The rows of a group lie close to one hidden flat surface of 8 dimensions, which passes through zero. Surfaces can cross.
Some rows, each with its group after it:
[ 13   0  -4  -8 -13  15  -4 -14   5  16   8 -11  -5]
Q104
[ -1 -13 -12  -1 -19 -10   6   9   9   3  13  -7  14]
Q489
[  0  -1  13  -7 -14  -2   8  -7  -6  14  -6 -15   8]
Q893
[-20   6  -3   9  -2  14  -2  -8  -9   1   5 -12   1]
Q104
[-9 14  6 12  2 13 -4  6 -1 -2  3  8  6]
Q74
[ 5  9 11  3  6 15  2  4 -4 -8  6  2 -8]
Q893
[ 22  12  -5   3   2   2  -7 -15   5  -6   4  29 -20]
Q74
[-12  -1 -16   5  -1  13  -9 -10   6   5   5 -17  16]
Q893
[ 17   1   9  -7 -21 -16  -2   9   4   8  -6   0  -6]
Q489
[ -1   9   4   6 -10   1  -7   0  -1   4  -3  -1   2]
Q452
[  4   9  -2   8   6  -2  -1   2  -6 -29   5  19  -1]
Q893
[  1   4  15   4  10  -9  11   6  -6  -8 -10   9 -11]
Q452
[10 -9  3 -4 -5 -5 12 -5 14 15  0 -8  9]
Q893
[ 15  -2 -10   1   4  14  -6  16  15  -3  13  -9 -18]
Q74
[ 10   8   1   5  14   9  -5  11   6 -12   3   9 -10]
Q74
[  8   6  -5   5   8  -2  -5  -7  -5 -18  -7  -3 -16]
Q104
[  3   5  -5  -2  -1   0 -10 -11  -4   1  -2   7  -5]
Q452
[ 7  7  3  9  7  5  2  1 19  3  1  7 18]
Q803
[-11   5  16   9   5 -13   9  12  -3   0 -10  12  -5]
Q803
[-5  6  3  7 -4 -7  1 -1 -7 -6 -3  1 -5]
Q563
[-12  14   9   2   3  20 -16  11 -12   5   1   6 -20]
Q489
[ -2   9  14   7  16  22   4   8   6   3  -1 -16   3]
Q489
[-5 -9 -3 -6 -1  0  0  1  2 12 -1 -4  7]
Q104
[ -9  -1 -10  -2 -23   4  -9  -7  -9   8   8 -10  -7]
Q104
[-16   7   0   4   3   8  -7 -13 -16 -10  -8 -21  13]
Q563
[  7  -4  -3   0   5   4   5  10  11 -18  11  -2  31]
Q563
[ 10   8  18  -4 -14 -14  -3   2 -13  -2 -16 -15 -17]
Q104
[-10   4  -2  -2  -3  16  -3  -2 -13  -2  11   9  -7]
Q452
[  6  -2   2  -3   6  -1   4   9   3 -10   6  15   7]
Q74
[-21  13   5  14  -2   1  -9   6 -12   0  -7  -3 -14]
Q452
[ 8  7 -4 15 -2 -6  1 -6 26  6  0  5 29]
Q803
[  2   2   6  -1 -10   1   3  -1   0   6   4   5   4]
Q104
[ 2  3  7  1  5  2  4 -3 -2 -1 -3  5  3]
Q74
[  1 -10  -1 -11 -21  -2  -2  17   7  11  10  -8  23]
Q803
[12  3 15 -4 12 -3 11 -5 -2 -2 -9  8 -7]
Q803
[ -1   5  13   6 -15   1  16   3 -12  -8   9  -3 -14]
Q803
[-13  -4   3 -16   4   8 -13   9 -15  10  -5  -6  -6]
Q563
[  1   2  -6   4  -2   8   2 -14   2   2   4  -8   8]
Q893
[-6 -1 -2 -5 -5 -4 -8  1 -9  4 -3  7 -8]
Q489
[  1 -19 -17 -11   7  15  10 -10   3  -9  18 -16  21]
Q452
[  3   0  -2  -5  -4   6 -10   3   3  14  -1  -7  -9]
Q489
[  1   4  -6  21   1 -10  -2  14  28  13  -4  -5  -4]
Q563
[ 15   2   5  -6 -16   4  -2  -5   1   9   2 -13  -7]
Q104
[  8 -23 -30 -16   6  13  -5  -7  18   9  18  -4  19]
Q563
[ -8  -1  -8   0 -21  -3 -10   1   1  10   5  -3   9]
Q452
[  5   3  16   5  -2  -8  11   9   4   0  -7 -13   5]
Q74
[-8  0  3 -2 -6 -9 -4 -1 -8  4 -6  4  1]
Q74
[  8  -3  -8   1  17  -8  -3  -6  12  -7 -11  -4  10]
Q563
[ -3  -2 -14  11  -5 -18   1  -4   3  -4   1  11 -20]
Q563
[  3  -3  -8   2 -11 -11  -7  13   5  -1   1  -1  -9]
Q74
[  2   3   6  -6   0  13   2  -1 -14 -12   8  -4  -4]
Q893
[  8  -8   8 -13   0  -4   5  11  -1   3  -2  -4   0]
Q893
[  7  -5 -10  -1   8  -6   3  -7   5  -6   4  22  -5]
Q489
[-2 -3  0 -6 -4  8  1  2 -5  0  7 -7  1]
Q893
[ -3  -5  -6   6   9 -18  -2   7   7   4 -10   8 -19]
Q452
[ 6 -3  1 -3  2 -2 -3  8  4  1 -2  0 -3]
Q104
[  5  -5  -2   1   8   0   2  10  10   2   1  -6 -10]
Q489
[11 -4 -2 -7  0 -1  5 -7  3 -3  4  8  5]
Q452
[-15   0  -2  -4   1  15  -6  -8  -4  16   3   3  11]
Q489
[ -5  10   4  11  -1  -1 -10   8   4   3  -6   1   5]
Q803
[ -4   7  20   0  -6  -6  -1   7   3  23 -16  -2   4]
Q803
[  2  -4  -7   2  -2  10   5   2   5 -13  16  -3  23]
Q563
[ -2   7  -3  12   3   2  -6  10   8 -10   4   6   8]
Q803

New rows, each followed by its group:
[ 21  16   8  18  -4  -7   4  -1  14 -10  -4   2  -7]
Q74
[ 15  -6  -7  -6  14   3   5 -11   5  -7   0  -2  -8]
Q74
[ 15  -6   0  -8  -3 -11   5 -10   3   1  -9 -14   1]
Q104
[ 14  13  28  -3 -19  -6   7  -3  -7   9  -4  16  -1]
Q104
[-14   5   2   1 -29  -6 -11   9  -6  14   0  -4   7]
Q452
[-19 -11 -10  -4  -4  -3  -3  18  -6  -2   9  -1   2]
Q803
[ -3   0 -11   5   0   7  -7  -4   4   2   4 -12  -8]
Q74
[ 25   7  -3   4   6   0  -5   1   8 -18   2   1 -18]
Q104
[ -5   4 -18  16 -27  11  -2  -9  13   8  23  -7  10]
Q74
[13 -6  5 -8 10 -3 10 -6  3 -6 -4 -1 -1]
Q74
[  4  -3  -3  -8   6 -24 -12   6 -11 -12 -21  -9 -24]
Q104
[ 1  1  4 -3 -7 -2 -7  8  0  5 -3 -3  6]
Q803
[  6 -11   6 -16  12  -6   0  17   3  -1  -5  11  12]
Q803
[-15   5   0  13   8   7   5   0  -3  -3   3   3 -15]
Q803
[ -8   5   1   5  -7  -6  -5   8 -10  -8  -3  -8 -10]
Q104
[ -1  -1  -2   2   2   7  -1  -8   2   8  -4 -24 -10]
Q74
[-1 -3  5 -2 -4 -7  3 11  5 12 -2  2 -5]
Q893
[  9  16  -9  17  -4   7 -15  -4  18   8   4  10 -10]
Q452
[15  1 11  1 -2 -6 13  4  4 -5  2 11 -2]
Q893
[ -7  -5   2   2 -13 -36   0   5   4  16 -17  14  -4]
Q893
[ -2  -4 -15  -1   0   5  -5 -13   1   5   3 -10  -9]
Q74
[ -8 -11  -8  -4   6  -4   5  -9  -9 -10  -1  -9   4]
Q452
[ 3  1  2  0 15 12 -5  9 12  4  1  5 10]
Q803
[ -1  -5  -6  -7 -12   0  -3   1 -11  -8   8  -7  -6]
Q803
[ 25  11  -2   2 -13  15  -9  -6   9  -8  11 -10  13]
Q803
[ -9 -10 -29  -5   2 -19 -23 -10   2   0 -11   0   9]
Q803
[-27  -2 -16  11  12  -5  -4  -3  -9  -4  -3   4 -19]
Q803
[ 5  1  4  0  3  9  3  3  4  6  4 -1 -7]
Q893
[ 17   9  -2  -4   1   5 -12 -27   6  11 -13 -10   1]
Q803
[ 24  13  33  -2  -7  -1  15  -3   2   7 -11  -2   4]
Q104
[ 26   7   3  -8  11  -1 -14 -10  13  10 -17   4  -7]
Q452
[  7  -8   7 -15  -6  -4   3   4  -1   5  -3  -9  16]
Q452
[-1  6  0  9 -3 -1 -4  1 10  5 -4  1 11]
Q803
[ 6  5 -8  3 -9 11 -8 -3  5  1 10 -6 -5]
Q489
[  2  -2  29 -19  -1  13  14   4  -9  16   5  20  16]
Q74
[  4  -6   3 -13  -7  -4   2 -13  -7  11  -6  -8  -6]
Q803
[-7  5  3  7  5  4  3 -2 -2 -5  2  7  4]
Q104
[-22  -2 -13  10  24   6   0  -1  -2 -11  -1 -10   6]
Q104
[ -6   9  10   4 -16  10   1  15  -4   7  15  19  -7]
Q452
[ 13  -4  10 -19   3  -4  -6 -10  -6  18 -23 -21 -16]
Q104
[ -8   6   0  12   4  -6  -8   8   8   5 -13 -12  -1]
Q563
[ -7   4  -9   0  11  -7 -21   4  -4  -8 -12   5  -4]
Q803
[-14  -7 -13  11   8 -17   0   6  14   1  -3  13  18]
Q803
[  3  -6  -9  -1  14  -5   3  -2  -3 -20   2  11  -4]
Q803
[-16  -5   0  12   0  -8  20   3  -1  -1   7   7  -6]
Q803
[-10   7   2   3  -9 -10  -4  -9 -19  -7  -7   6 -11]
Q104
[ 12   2  -6 -28 -13  17 -24 -23 -12  12   3   3  11]
Q452
[  3 -15   1 -15  18 -14   3  27  -3 -19  -2  14   8]
Q74
[  2 -10  -1  -7  24  -2   9  -5   7   5  -6  12   2]
Q803
[-10  -1  -1   1   1  -2   0  -2  -6   5  -4  -1  -9]
Q803
[ -4   5  14   3  -9  -4   8   5  -9   0  -2  -1 -10]
Q803
[ -1   1  -3  -6   3   8  -9  -3  -3   7  -1  -1 -11]
Q104
[-14   0 -14   1   5  14 -12   2  -2   5  12  17  -5]
Q104
[-13  -3   5  -5 -15  -7   0   5 -12   4  -2  -6   9]
Q452
[ 15  -2   4  -9  -8 -11   0  -3   3   4  -6   9   6]
Q452
[-12  -9  -9 -21  -1  -5 -19   5 -19   9  -3  24 -16]
Q74
[ -3   7  -4  14 -21   4   1  16   5 -12  24   9   6]
Q104
[ 1  0  6  0 -8 -8 12 -7 -7 -2  0  0 -7]
Q803
[ -2  -3  -6  -1  16 -13  -7  -7   0 -14 -17 -12  17]
Q563
[ 0  4  3  0  5 10  0 -3 -5 -9  3 -1  2]
Q563
[ -4  -4  -7  -8 -11  15 -12  -2   4  19   6 -17   6]
Q803
[-1 13  6  2 -4 14 -7 -5 -9  1  5 12 -8]
Q452
[ -5  -4  -4  -6  -9  -7   1 -15 -14  -2  -3  -6  -2]
Q893
[ -8   2  12 -13  -2  -4  -6  -7 -13  19 -13  20  -6]
Q104
[ 14 -13  -5 -10  -4  -3  13 -12   1  -4   7  -5   4]
Q893
[ -5  -7 -13  -2  -9   2 -10   4   7  12   6  -8   2]
Q452
[ 11  -7  -6  -7  10  -2   4 -11   4  -2  -1   1  -8]
Q893
[  4  -7  -7  -3   7 -11  -9  27   6 -10  -2   0 -11]
Q104
[ -8  10   5   4 -14  11   2   2 -16 -14  14   1   1]
Q893
[ 16   0  25  -4 -10 -12  17  21  -1  -5   1  15  -1]
Q893
[15  1 -5 -5  1 15 -9 10 14  6 12 13 -9]
Q104
[ 19   2   2   3  12   2   5  -4   9 -11  -3  -7  -2]
Q104
[ 0 -2 11 -3 -6  4  8 12 -1  3  7  0  3]
Q803
[  2 -18   0  -2   3  -5  21   3  20  12   6  -4  29]
Q489
[ 6 10  7  9 20 11 -1  7 12 -4 -2 11  5]
Q803
[ -9  -5 -14   2  11   1  -4   0   2  -6   4   9   1]
Q104
[ -8 -13   3 -17   7   8   5  -2 -13  15  -1  -7 -19]
Q803
[ 12   3  13   1  -3   4  12  22   1 -15  17  22   0]
Q563
[ 14   4   5 -11   1   1 -10   6  -9 -14  -3   0  -3]
Q803
[ 22  -1  15 -22  21  24   0   0   0   6   2  13  -4]
Q563
[  0   1  15  -3 -16 -26   7   0 -13  -2 -15  -3   2]
Q104
[ -5   3   5 -10  -2 -22 -15 -10 -21   3 -29  -3 -20]
Q803
